The first 10 rows are patterns. Each new row is the sum of 3 different patterns, raised or lowered, with some noise. Before adding, each is slid sideways (what falls off one end comes back at the other) and multiplied by a number that may be negative. Names go in the order of the patterns.
In the rows, 128 means zero.
Known rows, each followed by the names of its patterns:
[128 129 154 142 145 103 111 143 108 140 124 108 105 118 127 123 103 139
 153 128 106 136 142 160 148 133 144 125 144 103 140 157 122 105 121] => nebo
[102 160 134  96 120 154 104 102 128 133 111 131 151 120  98 133 101 157
 101 124 124 113 150 129  97 112 125 103 141 133 106 102 122 143 106] => budo
[158 127  96 111 141 117 139 149 158 140 103 114 158 127 143 131 128 111
 154 131  97 117 156 153 135 154 152 107 125 119 118 158 137 121 154] => Vafuf
[133 121 131  97 102  98 148 143 138 106 104 113 113 124 114 102 135 152
 104 134 142 152 105 132 149 127 129 137 150 151 120 104 125 106 138] => Vipe
[113 109 142 159 114 128 105 145 101 131 152 112 149 106 152 144 152 144
 111 136 132 136 100 154 149 133 148 102 131 133 100 149 134  97 156] => Nisi
[117 131 147 155 149 113 103 139 135 130 138 129 117 113 145 105 111 104
 140 145 111 101 140 121 138 131 139 125 119 115 107 148 135 122 155] => Tase
[155 109 112 144 134 108 130 139 148 140 100 105 119 133 108  98 117 143
 106 122 105 126 121 105 159 136 110 147 131 110 122 107 104 148 118] => givip
[119 145 133 105 102  98 106 132 109 103 119 150 153 140 130 140 151 144
 118 111 113 153 130 109 140  99 131  96 111 141 144 127 114 103 154] => mek
[125 135 154 156 101 157 153 124  98 114 135 113 147 151 124 126 126 118
 141 151 129 158 112 120 143 147 105 145 160 130 135 159 136 144  99] => sobe
[142 151 135  96 148 122 131 160 115 120 123 121 147 139 110  97 130 104
 117 149 145 127 145 110 139 123 159 154 121 100 149 101 150 129 155] => gesep

New rows. What belongs after each?
[101 136 164 137 124 171 100  99 131 101 146 160 136 133 100 136 123 130
 161 181 163  88 143 143 168 168 156 153 147 169 127 126 137 164  98] => nebo budo Vipe
[127 170 150 177 118 130 184 155 109 163 137 146  95 130 134 123 170 153
 137 169  77 138 136 109 107 114 172 135 151 129  90 126 163 168 161] => Vafuf Tase gesep
[159 140 134 129 142 140 176 167 157 114 118 156 151 110 202 158 125 125
 137 127 128 189 133 149 186 116 152 139 150 142 103 154 182 186 156] => budo Vafuf gesep
[119 141  98 129 139 165 168 120 144 111 108 128 121 148 136  93 141 125
 146 151 150 130 130 156 131  71 109 121  86  77 125 149 164 141  84] => Vafuf Tase mek
[111 135 153 156 132 153 126 134 124 100 135 134 161  99 119 149 175 113
 137 143 141 161 158 156 156 159 154 170 119 150 156 164 121 128 132] => nebo Vipe Tase
[132 114 161 133 137 138 114 122 116 125 166 155  84 143 111 147 114 111
  98 124 140 126  82 144 114 170 135 129 149 118 120 122 166 132 158] => budo Tase givip
[ 88  72  73 126 123 119 108  76  85 142 106  90  87 127  97  77  76 100
  82  81 132 124 118  82  87  87  42  97 134  76  92  60 143 107  64] => budo Vafuf Tase
[137  73 110  98  62  87 106  57 130 125  75  98  56  75  92 114  94 115
  94 136  40  84 135  75  84  84 142 124 101 123  79  91  87  82  89] => Vafuf Nisi Tase
[150 167 116 139 142 155 147 105 102 151 108 118 120 112 106 120 124 109
 148 104 111 143 128 159 156 116  78 106 143 131 140 143 172 115 140] => nebo budo sobe
[170 181 149 121 175 160 173 177 134 141 148 106 171 191 124 111 175 147
 169 153 167 163 203 165 132 162 194 187 118  99 184  93 191 154 164] => mek sobe gesep
[ 98 131 114 143 130 113 127  81  81 150 114 177 111 107  84 100 156  60
  72 130 157 152 158 149  78  93 107 110 161 150  86 142 162 112  94] => Vafuf Tase sobe
[ 78  55  52  52  68  64  84  28  73 126  40  66  74  84 120  89 117  97
  42  73  36  87 129  77  62  40  77 113 109  87 118  42  43  96  89] => nebo budo Tase
[149 147 152 181 141 124 161 160 206 201 164 182 127 129 118 182 211 156
 173 169 149 159 177 202 115 149 218 178 137 147 153 138 139 199 165] => Vafuf Tase sobe
[133 159 144 153  77 106 159 129 121  97 124 164 115 131 107 149 131 111
 126 178 129 167 155  83 115 101  76 173 118 122 135 122 149 160 142] => Nisi givip mek
[120 171  94 125 169 160 134 104 137 135  88 145 168  99 133 169 114 141
 147 150 166  95 135 108 137 157 141  79 127 147 114 162 157 156  93] => nebo budo Nisi
[172  91 143 148 172 115 188 187 140 128 114 147 188  97 192 143 115 213
 165 126 134 152 128 171 139 155 106 138 172 134 124 147 156 146 180] => budo Nisi Tase
[108 166  88  87 143 129 137 129 100  89 101  80 161 160  99 135 106 140
 129 120 180 150 125 125 131  83 119 159 136 114 108 140 132  86 117] => nebo budo Vipe
[185 141  94 114  99  76  98 144 149 133 168  73  92 142  59 118 105 123
  99  79 158 131  88  83 125 118 119 101 124 107 137 135 177  72 100] => Vafuf Nisi Tase
[158 123 127 166 138 147 131 115 128 105 157 141 132 119 114  99 158  93
 127 148 140 197 130 109 146 167 108 155 157 113 141 162 140 144  70] => budo mek sobe
[102 117  94  96 141 160 135 146  80 114 142  86 134 134 136 142 117 128
 117  90  99 151 146 145 100 131 149 148 125 155 115 152 147 133 115] => nebo Vafuf givip
[105 108 115 126 144  93  89 111  76 107 112  81 128 123  67  92 156 142
 104 118  96 155 126 128 102  75 182  90  89 152 150 145  94 130 135] => nebo mek sobe
[143  92  87 190 112 119  86 119 100  72 116 119 122  79  79 161 187 147
 151 127 125 139 104 163 155 168 126  90 134 142 172 125 129 147 174] => nebo Vipe mek
[157 111 164 133 118 127 123 140 109 137 153 107 115  85 134 122  92 130
  98  80 136  87  96 144 126  70 107 116 152  84 114 120  86 124 117] => nebo Nisi Tase
[ 83 172 103  60 129 135 126 135 148 128 151 142 105  77  91 122  77  78
 164  81 130  83  79 122 125 126  90  87 189 133 112 130  77  61  87] => Vafuf givip mek
[137  73 131  97 136 137 115 124 124  68 140 123 153 123 120 104  97 106
 163 114  80 131 167 155 141 109 175 144 128 121  88 107 189 148 117] => nebo budo mek
[137 113 165 208 160 166 163 172 149 155 164 126 198 146 146 163 200 158
 105 150 157 143 126 170 170 170 167 140 153 164 134 182 167 141 201] => Vipe Nisi sobe
[136  98 102  98 122 134 125  97  92  98 136  86  91 126 118 109  95 130
 107  88  70 143 140 107  92 130  84 111 115 119 147 112 121  96 132] => Tase givip mek
[ 95 105 114 110  82 110 136  54  76 152 116 116  66 108  77  64 117  99
  50 160  68 105 125 137  74  64  62 125 108 101 127  85 125  92 109] => budo Vafuf Nisi
[135 131 155 103 124 140 132  88 101 134  94  72 161 133 156 130 100 121
 183 109  84 144 155 138  95 142 170 110  81  94 136 169  99 125 135] => nebo Vafuf sobe
[171 183 199 115 170 179 156 180 140 199 176 120 189 181 136 151 117 142
 185 178 150 143 146 188 147 168 194 183 155 152 171 208 205 173 147] => Vipe Nisi mek
[117 113  93  94 145 129 119 113  97 117 112 103 126  99 127 117  78  94
  97 116 111 148 113  73 167 137 111 136 101 107 147  99 146  98 110] => givip mek gesep
[152 203 131 203 196 180 146 129 183 140 169 141 186 186 152 152 158 176
 173 163 175 158 141 188 120 172 199 185 173 175 153 199 138 173 172] => Nisi Tase sobe
[ 91 136  88 105 122 166 129 159 112  92 167 139  98 162  99 137  98 116
 164  94 108  90 119 103 136 149 139 139 120 111  91 141 169 131 116] => Nisi givip gesep
[110  95 112 109 116 121 156  97  97 128 114 125 151 108 109 142 108 131
 106  93  91 136 117  92 107 110  77 102 117 119 120 112 106 114 145] => nebo Vafuf sobe
[100 161 127 100 146 192 143 113  81 179 122 107 141 139 140  97 172 142
 136 152 142 133 124 154 112 140 162  95 186 110 126 160  97 142 137] => budo Vafuf Nisi
[ 89 100 150 160 110 130 145 125  97  88 151 119 144 108 113 120 158 145
 117  88 122 143 113 171 128 105 148 132 131  82 109 104 121 126 155] => budo Tase givip
[151 169 152 151 140 129 138 135 136 118 150 180 131 108 138 177 107 135
 150 167 128 136 181 171 129 140 128 140 126 138 159 151 137 148 102] => nebo budo Vipe
[121 152 117 131 143 131 105 106 172 104 109 110 146 124 123 117 135 137
 147  76 164 114 153 158 137 178 140 119 108 155 142 123 101 101 111] => nebo budo mek
[133 109 181 151 118 167  92 158 143 131 137 170 156  92 146 164 104 145
 177 184 126  96 142 183 146 165 181 147 101 154 138  80 151 171 158] => budo Vafuf gesep
[148 117  85 148 127 112 109  99 103 120 111  85 142 108 170  97 107 131
 110 121 110 141 163 115 119 123  99 150 140 109  84 128 117 140 100] => Nisi Tase givip
[143 102 150 125 116 161 120 128 104 126 147 130 133 150 102 161 153 115
 112 118 122 106 143 150 118 133 125 125 136 183 135 125  98 147 136] => Nisi Tase sobe
[162 146 170 168 168 152 127 174 148 149 165 143 109 111 119 168 153 117
 128 146  92 102 158 160 165 160 138 129 145 174 142 149 146 197 100] => Vafuf Vipe gesep
[137 149  77 172 138 157 128 151 120  83 103 154  82 135 142 174 155 125
  99 111 128 141 114 111 146 155 132 137  82  78 161 140 135 144 149] => givip sobe gesep
[158 107 166 133 128 125 138 125  97 121 174 130  85 186 167 122  94 153
 176 131  98 177 119 173 106 175 132 100 160 138  88 134 156 117 152] => budo Vafuf givip
[170 166  99  99 144 125 145 163 118 101 142 149 127  92 117 142 207 101
 142 165 171 148 140 149 131 154 130 180 185  97  93 146 123 131 135] => budo Vipe givip
[ 85 118 122 113 118 146  92 110 112 115 131 144 120  66  69 114 163 147
 143 152  86 124 121 110 123 134  81 128  91 143  80  90 128 113 110] => Vafuf Vipe gesep
[121 122 171 168 133  94 157  68 142 140 134 151 125 103  59 151 131 131
 126 104 127 112 100 141 129 137 127 116 120 123 174 110 136 179 105] => nebo Vipe gesep
[136 120  89 103  94 131 110  71 105 131  74  79 109 121 109  75 151 124
  78  92 113 114 125  79 104 118  98 127  99  96 127 138 123  89 105] => Vafuf Tase givip
[113 106 197 141  93 164 138 107 132 117  98 147 103 158 130  89 171 135
 110 138 177 145 123 114 128  96 115 106 146 121 132  74  94 131  99] => nebo givip sobe
[179 119 158 167 115  88 106 146 134 144 158 143 106 131 153 143 117 142
 185 126 120 147 143  85 138 156 165 134 165 121 133 143 123 103 144] => budo Vafuf sobe
[127 188 193 178 152 146 156 148 135 158 180 164 141 111 122 119 169 122
 149 166 159 102  87 169 161 146 152 137 126 137 112 154 153 126 162] => nebo Vafuf Vipe
[161 169 175  99 124 113 138 118 163 157 105  77 160 103 127 135 135 140
  70  75 157  93 130 122 140 125 122 118 114 142 159 139 142  88 158] => nebo Tase mek
[126 169 140 144 139 101 126 153 167 138 132 148 123 133 124  78 160 149
 138 150 113 134 119 134 143 147 123 134 164 143 125 107 167 172 103] => budo Vafuf Tase
[ 73 158 105 158 153  96  93 137 148 116 124 172  97  63 126  85 147 108
 116  87  64 121 137  82 135 127  74  62  95  83 132 110 108 168  94] => nebo Nisi gesep
[181  86 108 161 131 120 104 172  67  82  96 138 140 116 160 106 130 125
 103 158  89 153 141 102 159 113 111 136  93  96 145 118  72 121 113] => nebo budo Nisi
[153 146 206 208 174 134 169 141 190 157 184 131 165 151 164 143 135 214
 152 166 165 179 157 175 191 197 121 142 191 250 166 197 153 128 172] => Tase sobe gesep
[176 156 152 123 177 158 112 136 169 172 165 160 172 168 149 182 191 150
 131 141 126 170 145 131 189 164 176 180 181 193 159 116 197 166 191] => Tase givip mek
[ 91  98 149  74  67 113 146  84  88 108 131 113  79 110 104 105  63  62
 128 117 141 109 126  82  71 104  80 119  95  85  68  83  62 112  97] => nebo budo sobe
[ 83 108 129 106 136 117 108 107 119 126 125  83 156  68  93 112 136 122
 143 140  71 132 105 110  96 114 107  78  90 126 124  82  94 113  65] => Vipe Nisi gesep
[ 86 162 135  82  97 130  79  98 160 152 100 140 151 108 131 116 114 174
 113 127 120 134 167  96  88  92 141 137 148 164 120  98 142 177 100] => budo Vafuf mek
[129 147 137 112  96 170 180 106 116 162 140 132 156 149 115 112 132 102
 115 133 155 158 152  95 166 166 144 147  89 158 172 140 131 152 118] => budo Tase mek
[101  95 112 123 118  92  56  92 120 116  72 152  95  71 100 116  94  84
  55 116  97  83 127 112  71 111  92 104  86  92  74  93 100  81 129] => Vipe Tase gesep
[124 157 116  98 136 117  89 113  93 107 123 107 174 102 112 169 129 133
 128 160 119 137 113  79 116 130 102 125 127 155 139 123 108 121  76] => nebo Tase givip
[103 112 117 138 155 165  99  98 119 132 136 131 101 138 127 107  94  94
 162 178 110 107 131 150 175 153 165 161 131 153 124 156 114  95 104] => nebo givip mek
[135 149  97 167 171 138 159 145 200 168 164 173 121 162 176 171 112 178
 142 142 172 123 159 193 116 169 161 163 195 138 117 163 174 121 149] => Nisi Tase mek
[183 108 173 102 133 132  81 128 130 158 105 144 168  89 134 124 152 139
 110 115 149 198 127 116 150 114 110 170 114 183 153 103  75 154 136] => Vafuf Nisi gesep
[137 165 152  98 128 113 171 107  72 129 169 158 125 157 101  83 135 133
 145 135 138 114  87  84 161 139  85 112 174 125  81 143 126  94 112] => budo Vipe sobe
[160 118  81 120 126 121 123 161 133 119 123 155 139 117 107  81 132 129
 150 101 102 146 156 114  91 129 167 119 115  83 126 136  88  93 108] => nebo givip mek
[ 95  92 146 188 162  94 123 102  93 134 130 129 108  70  85  76 105 162
 139  96  93 112  95  65 117  97  86 131  95 149 126 123  62 113 180] => Vipe givip sobe
[111 109 166 135 141 150 172 155 129 138 126  93 167 155 133 113 158 140
 168  99 161 137 134 167 154 112 139 159 109 163 164 132 136 180 169] => budo Vafuf Tase
